The same things were measured in two ways. Each way mixes the same 13 hidden numbers, adds some noise and spreads widely along 8 directions of its own, which tell nothing about the thing.
Some things both ways: the first way, then the second way.
[  6  36   0  17 -31  17 -10  19  46 -22 -34  -7  16  31  -5   7  13 -20
  -5  18 -18 -24  31]
[  3 -16   1  14 -17 -19 -42  17 -10 -23 -29 -20  -3  -9  -2  14  -6   0
  17  14 -40 -10  19  10 -12  25  11  23  25  13  44]

[-22  -3   1 -13 -19  -7  21  -5 -27  -2 -14  43  26  47 -26   1 -21 -12
 -31 -20  35  15 -21]
[-24   7 -32 -17  44  32   1   2  -4  -5   2 -14  33 -37 -12 -42  -4  13
  12 -55  -9   9  26  -4   5  -2  25 -16  19  -9  11]

[ 39 -19  -2   9  63 -16   1  13 -12  -8  47  -1 -33 -19  -2   7   3  10
  -8 -13  -3   7 -21]
[-46 -17 -12   0   6 -11   1  12  16  20   7 -32   2 -14 -25 -47 -11 -34
  12 -25   4  -4   5   6  16  -5   5 -33  12 -50  47]

[ -3   3   5 -48 -37 -16  16   0  24 -23 -10 -21 -19 -21  10  12  23  26
  17   2  14  -7  12]
[-19 -24 -38   0  60  21  42 -31 -22  15  -3  33  10  23  -8  12 -23  19
   5  -4   8  -4  -9 -56   7 -31  31  -9  -4 -59 -11]

[  9   9   8  27  26   5 -34  13  -1 -18  18  16  10 -12 -21  27 -16  31
 -15  32 -15  18  11]
[  3  42  13  -9 -37   2  -1  17   9   1  28 -27  17   8  13   8  31 -25
  -6 -24 -24 -15  10 -21   2 -30  23  28   1  39  23]

[-16  11   0   5  10  -7   1  12   9 -31  46  -2 -30  37 -29  37 -25   3
 -34  12  28 -18  -5]
[ -6 -21  36  44  19 -25 -29  11  16  -6  16   4 -11   9 -33  51  -2 -19
 -24   3  -1 -28   3   6  -5 -11  23 -12  35  39  18]

[-12 -10  -5 -15 -66  -2  18   3  19   5 -32  21  13  20 -10 -28  16 -20
  19 -11  33 -21  -4]
[-13  25  -2 -16 -24  30  -8   4   6   1   8   4  11 -22  12 -48  23  -5
  38 -28 -19 -14  20  12  40   0  -9 -10 -19 -14  29]

[  8  37  10   3 -35 -22  -3 -11  30  22  12 -13 -36   5 -18  54  20  17
 -16  -7  41 -24 -32]
[  0  12 -17 -27  35  35  22  18  -5 -14  21  22  23  -7   0 -19  -5  16
  -4 -52  20 -12  -7 -28 -21 -21   6 -13  14 -20   6]

[-38  15  12 -50 -47 -14  27 -32 -18  40 -29  29  37  -5  24 -18 -12   1
  15 -23   3  25 -16]
[  5  -4 -61 -11   0  23 -18  -7 -27 -13 -17   6  24  -7 -29 -39  -9  38
  58   6 -11 -21  20  17   8  33   3  11  10 -10 -19]

[ 14 -25   9  23 -42 -41  26 -23  -9  33  34   4 -54 -19 -19  54  27  18
   7  -4  39 -10 -26]
[-25 -11  49  31  14  25  -9  -3  36 -14  48  42  14  -2 -15  12  39   2
   0   2  35 -35   9 -14  30 -29 -19  -7  20  -2 -26]

[-26 -10  23  20 -38  16   2 -31  17  22 -37 -15  32  14   5  16 -24  23
   4  -2   7 -13  17]
[-14  18   9 -13 -12  -5  24  -7   2 -27  22 -22   3  21   6  12  -5  -2
 -25 -18  -1   8   7 -10 -16 -25   6  19   7  26   1]

[ 31  -3  -6  43  34   3 -30  30  23 -42  31 -16 -31   6 -15  23  30   3
 -31  18  -8 -26   0]
[ 10 -17   3  38   9  -6 -27  -7   5   3 -21  26   9  -6 -35  36 -16  11
  15  20 -27 -19  13   6  25  11  22  -9  17  14   1]

[ 20 -37   2   5  45  -2   4 -41 -54  38  30  25   8 -51  27  -2 -23  11
  44 -22 -53  26  13]
[-15   1 -41 -18  43   7   6   2 -13  32 -16   2  13  21 -39  -9 -37  10
   6 -12 -11 -12  15   1   5  -8  48 -21   7 -22   5]

[  3  12 -19  -2 -23   2  35 -49  -7  39  20 -35 -47   4  43  22  21 -23
  28 -33 -20  18  -3]
[-13 -20  -9  -9 -19  14   9  10 -18 -65  26  -2   4 -21  32 -20  34  31
  32   3  43 -19  -5  -6   1 -18 -53  42   0 -48 -12]

[-13  31  -3  88  43   2 -38  11   9   1  24  -4  12  21  -9  17  10 -28
 -72  27   4  -4 -11]
[ -9 -14   2  -7   5  15  -9 -29   2  13  14 -15  12 -29  -3  -1  45 -23
  25 -33  29  11  20 -19  29  22  11  -3   8  -8  -8]

[-13  11  10  -4   4 -23  -4  -6 -29 -43 -31  18  26  36 -32 -14  -4   0
 -60  -1  24   0 -17]
[-10 -30  21  23  27   2  -4 -33  -4  -5 -10  35  27  23   7  37 -32  40
   4  49 -17   8   8   4  30   3 -15  10   8  -8 -24]

[ -7 -27  12 -16  15 -21  37 -15 -35  17   8 -36  -8 -44  -6 -22  25 -43
  18  -5  -3 -11 -20]
[-43 -11   3  38   9  -4   8 -12  20  -8  -8 -15   5  -5 -18 -14 -30   5
 -18  -6 -28  -4   3   4  33 -33  24 -19  20 -21  22]

[-34  16   6  18 -38  19 -26 -29  10  42   9 -11  22 -31  36 -11 -17 -42
  38   1 -35  -5  32]
[-33  13   6   5  13  10  41  -2 -10  -6  18 -12   2  12  29 -10 -17   3
 -20 -26   2  11  -6 -20  14 -45   0   4 -11 -23   3]

[ -8   5  26 -32  -9 -47  25  11 -17 -23 -18  11  13  -2 -39  -4 -25  25
 -25  18  41   2 -33]
[-31 -20  19  21  -4   2  -2   1  12 -35  12 -12  -1 -13  10  -9   9   6
  -3  -6  -3  -8   6 -11   1  -8 -20  12  17 -26  26]

[ 43  21   1 -33  44  -7  -5  28  -4  -4  -2  12  -7 -55 -10  14   0  41
  46 -12  -9  35   0]
[-22  -6 -24 -10   5  -6  -5   7  14  28   3 -18  26  -8 -13 -31  -9 -55
  23 -27 -39   8   7 -18   4 -15  38 -29  31   9  60]

[ 14  12 -16 -74  23  -3  22  21 -21 -55  21  18 -15 -12 -23  43 -10  56
   5  16  -4  30   6]
[ 15  15 -47  -1   8  31  22   5 -21 -13  -6  18  30 -20   5  -8 -15  46
  23 -14  -5  -6   1 -25  22 -29  10  17   1 -20 -25]

[-20  -6   2  -4 -16  12  24 -16 -30  20   9  14   8   1  17  -6 -26 -26
  27 -10 -20  43  16]
[-12   7 -15   0 -19  -6 -24  36 -13 -33   4 -33   2 -36  10 -16   0  44
  27  -9  -4 -10  20   5   9   1 -27  42  12 -24  11]

[ -2   1  -9  34 -11  20   5 -49 -52  62  36  -3  -5   7   1  37 -24 -61
   2 -41   2  42 -12]
[ 13  26  35 -17   2  29 -25   1  15  -2  25  28   8  -1  -7  23  49 -19
   8 -25  17 -10  35 -19   4   8  18  -1  16  59 -12]

[-40  25  20  72   4  -4  -5   8  12  38 -22   7  33   3   8 -47  -9 -56
   0   1 -12 -30   8]
[-27 -17   3   7  49   0  -1 -15  -6   7   2  12  20 -14  -3   2 -20   0
  16 -22  -6   5  -4 -17  27 -16  21 -28  19 -35  15]

[ -4  17 -15  15   1  21 -15 -25 -22  38  20 -34  -3 -50   0   7  32 -61
  28  -2 -18  -6  -9]
[-23 -11 -20  15  28  13 -12  -8 -12 -19 -26  19  -9 -24 -25 -15 -24  30
  28  -6   3   8  30   8  28  12  10 -18  17 -11 -17]

[  6  34  -9  20  14  23 -21  19  10   5  10  -6  11 -15  18 -20  -4 -36
   5   3 -34   0   5]
[-10  17 -43 -42  13  21  21   9 -23  11 -21   3  10 -16  -5 -31 -11  -5
  38 -52 -12   0   6 -21   4   0  26 -18 -14 -52  27]

[ 19  -7  14  15  20 -11  -3  25  14 -11  15 -16  -8 -44   1   1 -16  22
  17  24 -10 -10   9]
[  1  -4  19  26 -44 -29 -47  26  15 -18   0 -33 -17 -29 -24  15  24 -20
  16  -3 -13 -23  22  20   1  29  -4  14  17  21  40]

[ -2  -9   3  22   6 -36  15  -9 -37 -10  19   2 -20   7 -21 -12  19 -27
 -36   7   6 -16 -42]
[ 10 -15 -14  13  -9  11 -20  10  -2 -10 -22  48 -16  15 -41  18  14 -11
  34  12 -35 -63  11   5   3  -3  36 -13  -3  -2  35]

[-11   8  -9 -34 -13  17  27   2 -15 -20   8 -19 -11   4 -12   8  -4 -27
  18   2  -8   1  11]
[-21 -11  52  30   1  -2   3 -11  36  -6   9   6  10  12  -2  43  -1 -14
 -39  -2 -23   3   9  -8  22 -35  15  -3  27  32   9]

[ -6   5   4 -17 -19 -16  75 -22  -9  43 -19 -42 -20 -29  29  15   6  -4
  31 -38   8  17  17]
[-20 -19 -10  -9  40 -13 -15 -14 -14 -29   7 -20  30 -25 -34  12   2   7
  20 -12  37  10   6   2  -8  12  18   3  31 -24 -23]

[ -2 -15  29  42  30   1  11   4  -6  40  -5 -18  37 -34  13 -19 -31 -17
  -1   2 -32 -21  -5]
[-16  27   5   1 -60 -25  -6  29  -2 -35  -4 -49 -12  -6 -13 -15  -8  -8
   9 -27 -19 -16  -2  25 -10  12  -9  17   4  -3  22]

[ 22  11 -24   2 -45 -15  -4 -15   0   4  36   0 -54  -6  15  35  46 -16
   2 -17  14  27  -5]
[ -8 -15  23   8  12   3 -26  11  24   3   1 -31  44 -27 -18  17   6  -2
 -17 -29 -45  -4  30  34   8   9   9   3  29  35  26]

[-15  37 -17 -28  21  -2 -24  -1   1 -40  18  -8 -13  -3  -9  -1   1  30
 -12  30   3 -13 -27]
[-22 -40  29  16  16  34   4 -37  50 -18  30 -10  29 -38  -5  -3  48 -18
 -29 -34  15  16  35   6  20  -6  -9 -14  28  37   1]

[ -2  14  -6 -26   0   3  -6  20 -14 -20  39  43   0   9 -11  23 -33  23
 -12  14   5  38 -12]
[ 23  23  -7   8 -44  19 -27  12   8   2   1  18  20 -18 -18 -12  19  13
  45  -1 -16 -28  18  13  37  19  -9   6   0  18 -11]

[ 19   7  -6 -32 -22 -28  13 -14  19  11   4 -21 -25 -31  -2  37  26  12
  14 -10  28  -7  -1]
[  8  -2  -8   3  26  36   2 -31 -10  10  16  27  15   4   2   8  33 -14
  14 -14  16 -13   6 -36  12  -1  34  -6   0   9  -8]

Other things, the second way, with their names:
q_342: [ 11   9 -22   1 -34 -30 -11  23 -16 -18 -10 -22   5   8 -20   1 -15 -18
  18  10 -13 -25 -16  24  -4 -14  31   2   4  -5  30]
q_748: [-26 -23 -19   1  53  16 -33 -14  -3   4   8 -15  24 -45 -33 -24  16   8
  28 -28  30   6  35   1  17  32  16 -17  33 -14 -11]
q_233: [-13   7  10   6 -24  -5   9  23   1 -29  10 -24  14  16   6  13  -6   0
 -14 -24 -48 -23 -10  -2 -13 -30   4  27  24  23  22]
q_584: [  3  30  -8   3 -60 -28 -46  24   0   1  -1 -37 -12  -3 -15 -18  18 -41
  34  13 -15 -16  19  12   5  14  27  11   3  28  47]
q_456: [-23 -34 -41  19   6  -5  -6   0  18  12  -5 -26  11 -52 -37 -41   3 -48
  24 -17  11  16  23  11  22  -1  20 -40  20  -9  32]
q_766: [-32 -14   9  12  56  -9   7  -9 -42 -57   7  23  -9   5   3  38 -21  48
  18   7  29  -5  -5 -28  -8 -19  -4  25  13 -47 -38]
q_542: [ 36   7  12   8 -23  -1 -27  22 -15 -32   1  22   3  -1  11  40   9  31
  19  20  -1 -23   6   3  -4   5 -17  37   7  27  -6]
q_404: [  5  24 -20  14 -49  12 -10  14  19  19   7  20 -11 -26  -5 -53   9 -43
  47  -2   7   4  22  -3  43  -1  -4 -32  -1  26  21]
q_43: [-10   3  13 -10 -55 -16 -36  43  10 -13   0 -39 -39  -3 -23  -3  24 -16
  12 -27  -9 -32  33  43  -5  32 -23  15   9  28  33]
q_383: [ 12   4 -28  -1 -27  13   6  20 -21   4  -7   3 -11   9  15  -4  -3   5
  25 -19 -27 -20   0 -22   4  -1  -2  21   3   7  16]
q_992: [ -7  26 -27 -11 -13   2  24  13 -47 -52  -8 -18  16   4  14 -18 -32  55
  18  -9 -13 -17 -18  18 -12  -2 -19  35 -29 -55  -9]
q_203: [  5 -12 -11   9 -18  24 -16  13  10  -1  26  17  -6 -25  18 -37  34 -40
  33 -21   4  -9  17 -16  11   4 -15 -13  23  41  33]
q_854: [ -9   7  11  12 -30   5 -25   5  14  -6  22 -32   4 -28   8 -23  33 -11
  12 -18   3  -2  27  19  31   8 -15  10   9  30  14]
q_861: [-47 -15   1   1  30  12  17   8  17 -33  32   8  23 -39  12 -48  -1  -4
  16 -11  37  19   3 -24   6 -36 -27 -16  17 -57  17]
q_166: [  5  30 -10 -16 -55   3  26  28   9  -7  15  -6  -3  -7 -10   3  21 -20
  20 -41  -1 -19  -2 -31   0 -25  -7  16  -7  -8   7]
q_419: [-28  -5 -32 -19 -15  26  31  -3  16 -16 -19 -21  14 -33  -7 -56 -14  -1
   8 -58 -26  18  17   2  10  -2  -3 -21   9 -28  28]
q_606: [-15 -10  -2   6   8 -18 -27  22 -13  -7   4 -37   2 -28   1  -2  -4   7
  15   4  18  18  29  11   0  23 -18  21  14  -7   7]
q_386: [-23  11  21  -5 -27  -7  19  36 -10  -5  33 -28 -23  28  22  26  24 -10
 -12 -27   3 -26   4 -19  -8 -31 -20  46  -6   1   3]
q_649: [  5  35 -12   4 -39  20 -11  30  21 -15   2 -23  10 -76  17 -68   0  -6
  23 -59 -12  17  14   8  38  -3 -12 -24  10   6  46]
q_397: [  8  26 -41 -20 -41   3 -15   6 -15  -4 -17 -11   7 -39   1 -65   0  -2
  66  -3  10   6  11  22  38  18  -2 -15 -28 -44  27]
q_750: [-13  10 -24 -11  31  26   9 -18 -15  10 -22  29   9   7 -23 -15 -15   4
  21 -21 -15 -15   6 -12  18  -1  45 -32 -13 -38  11]
q_743: [ 40  32 -34  -1 -21  18 -51  22 -11 -23  -3  18  15 -32 -25 -12  31  36
  51  22  15 -31  32  -3   6  19  19  27   4  13  -8]
q_260: [-24 -20   9   3  42   5   7   2  -7 -10  11  30  -7  27  -8  51   9  12
   1  -6 -24 -31  11 -60 -23 -28  20  29  19 -19  17]
q_182: [-16   4   7  11  -6 -10  -5 -27  16  24   3 -15  33 -10  -5 -18 -26 -21
  12  -5 -27  23   3  23  58 -11  15 -35   7  14  17]
q_689: [-19   9 -11 -10  20   8   5 -12  16 -15 -17   8   0 -17 -34 -16 -11 -22
  -2 -41   3   5  10  -7  13 -25  61 -52  15 -10  29]
q_944: [-18 -16 -33  18  34   6  14 -20 -35 -16   7  11  10 -19   0 -11 -19  34
  37  -3  42   7 -18 -39  21  -5  -4   5  14 -62 -42]
q_824: [-28   9  -4  -9  -7  -4   5  20 -28 -35 -13  -7 -20 -19  20 -17 -18  29
  33 -28   9   7  -3 -28   4   5 -24  19   8 -62   5]
q_910: [-26 -16  20  12  11  -1  11 -25   9  16   1   8  20  47  -9  18 -26 -11
 -15   3 -34  -9 -10  -4  14 -13  15 -13  22   8   2]
q_23: [  3   4  -6  10   6  16 -12 -21 -13  17 -15  -4  -5  16   4  12  11  -4
  -3   3 -19  -6  21 -20   8  15  40  12  -9  11  19]
q_347: [-24 -17   2  19  52  -1   7   3 -22 -19  -8 -15  21  -6  -8  28 -43  59
 -18 -15  -2   7   0 -15 -10   6  -8  25  28 -35 -30]
q_44: [ -3  11 -11  -9  63  11 -20   0 -26  11  -4   8  24   0 -37  19 -22  30
  12 -47  -6 -20   1 -19 -11  26  40 -12  28 -15 -12]
q_715: [-27   9   6 -11 -11   3  52  -2   3 -10  19 -26  32  11  34 -15 -28  13
 -21 -23 -27   8 -19   2  15 -45 -28  13 -19 -37  16]
q_156: [-23  24  13  -3 -38 -21   1  -2  -2 -16  -4 -14  11  15  15  -8 -34  17
  21   6 -34   9  -6  -3  27 -13 -12  16   9 -16  10]
q_576: [ 27  11 -19  -1   6  36   7  -7   1  43  19  41  15  11   0   0  20 -20
  20 -19   4 -24  -2 -38  27 -16  27 -19   0  20  -2]
q_242: [ -2  20 -21 -13  49  31  -7 -20  -5   9  -1  11  38 -30 -40  -8   2  25
  18 -35  25   3  21 -13  22  11  40 -23   9 -21 -33]
q_462: [-18 -38   6   8   7   0 -31  13  28  20  -9 -10 -13 -14 -39  -8  13 -42
   4 -34 -21 -23  25   6  -8  32  13 -32  30   4  64]
q_659: [-17 -19  -8  38  16  -6   7  -1 -18  20  12  25 -25  45 -14  23 -17 -17
  10   8 -15 -33  -7 -32  -2  -9  12   0  16  12  -1]
q_465: [-56 -28  30  26   8 -15  11 -33  19 -24  13 -34   5   1   1  -1   2 -30
 -24   2  12  23   7   2  19 -25  10  -6  20  -6   8]
q_660: [-20 -10   0  -7 -19 -11  -9   6   9 -13   5 -27   0   1 -38   1  13 -19
   8 -19  -3 -17  18  20 -10  15   3   4  13   7  10]
q_728: [-14 -31 -22  15  49  29 -25 -22 -17  -9  14  19  29 -43   8 -23  27  11
  52   1  28   0  13 -28  28   7   7  -3  23 -33  -8]
q_175: [  6  -6  10  27 -30  -5 -32  13 -10 -17   8 -33  -1   8  21   7  19 -19
  -4  -8 -40 -25   4  13  -8  10   6  29  24  60  35]

Some of these things the first way, each followed by its name:
[-41   2   8 -16 -47  15  13   1  31   5 -40  19  40  12   6 -23 -17   0
  37  12   0 -36  33]	q_854
[ 31 -21 -14 -44 -30 -19  27 -18  -1 -12  35 -15 -42  22  17  36  -1  10
 -27 -40  33  35 -15]	q_992
[ 28 -31  10  66  58  23 -10  20  28  19  20   9  15  31  10 -13 -23 -17
 -18 -22  -9 -30  -3]	q_44
[ 11   9  -3  41 -26   6  -8 -31   6  63  30  -4 -10 -22  45  23 -21 -32
  28 -24 -25  40  26]	q_397
[ 12  22 -20 -29  14  -4   5   4 -10 -13  55 -14 -49 -29  19  48   5   5
  15 -12 -16  36  12]	q_456
[ 12 -40  -9 -29  18  -3  63 -19 -28  -8 -14 -32  -3   9  -5   6   3 -13
   7 -30   5   1  10]	q_465
[ 14  -3  -4 -45 -10 -17  24 -27  10  37 -10  -3   5 -34  17   6   4  -3
  56 -27  -4  -8   9]	q_175
[ -3   4 -13  36  -8   2 -22 -24 -23  26  53  26 -12  -6 -18  51 -13   9
 -17  25  18  22 -26]	q_43
[ 10   3  -6 -74   5  -2  -1  15  11 -27  21 -21 -19 -28 -11  15  16   8
  18 -16  23 -15 -11]	q_659
[-13   3  11  29  -6   4  -2  18  31 -11  -6   8   9  57  -2 -29  -6 -36
 -29  -2   8 -49 -19]	q_462
[ 46 -28  -6  50  44  16 -15 -10  11  21   4  29   4  38  -8  37 -11  12
   9 -42  -6 -24  -3]	q_203
[-13  22 -24  -5 -28  38 -29  11  24 -34  32 -12 -21   8   0  32  24  -4
   1  29 -12  -6  22]	q_386
[-28   4  27  -6 -49 -12  29  21  -2   6  -2   7   4 -24  -3  38 -35  41
   2  23  12  24   6]	q_166
[ -1 -20  11  12  38  -6  18  -2 -48   2  -7  19  36  20 -11 -18 -27 -12
 -43 -12  -1   9 -45]	q_419
[ 14   7 -13  33 -11  10 -35  -5   6   9  58  21 -12  23   6  32 -20 -21
 -24   6  -2  27  -5]	q_750
[  3 -41  38  37 -29  -9  30  -1  13  27 -51  32  51   9 -13  18 -38  29
  15   2  -4  -9  49]	q_584
[-20 -25  32  80  -4  -9  11 -19  -5  56 -13  11  37  -6  14  -8 -18 -21
 -12  -2 -15 -22  12]	q_242
[-13  12  36   4  -4  -8   9   3   9  -3 -46 -10  32 -29 -12 -19  -2  15
  17  28 -34 -40  22]	q_743
[-16  -2  11 -19  21  -7  13   5 -20 -11   0  22  27 -17  -1 -14 -49  51
   0  18 -10  11 -11]	q_660
[-55  32   4 -26 -39  17  50   7   9   7 -23 -11  22  27 -24  -6 -35 -30
  14  23  14 -26  10]	q_689
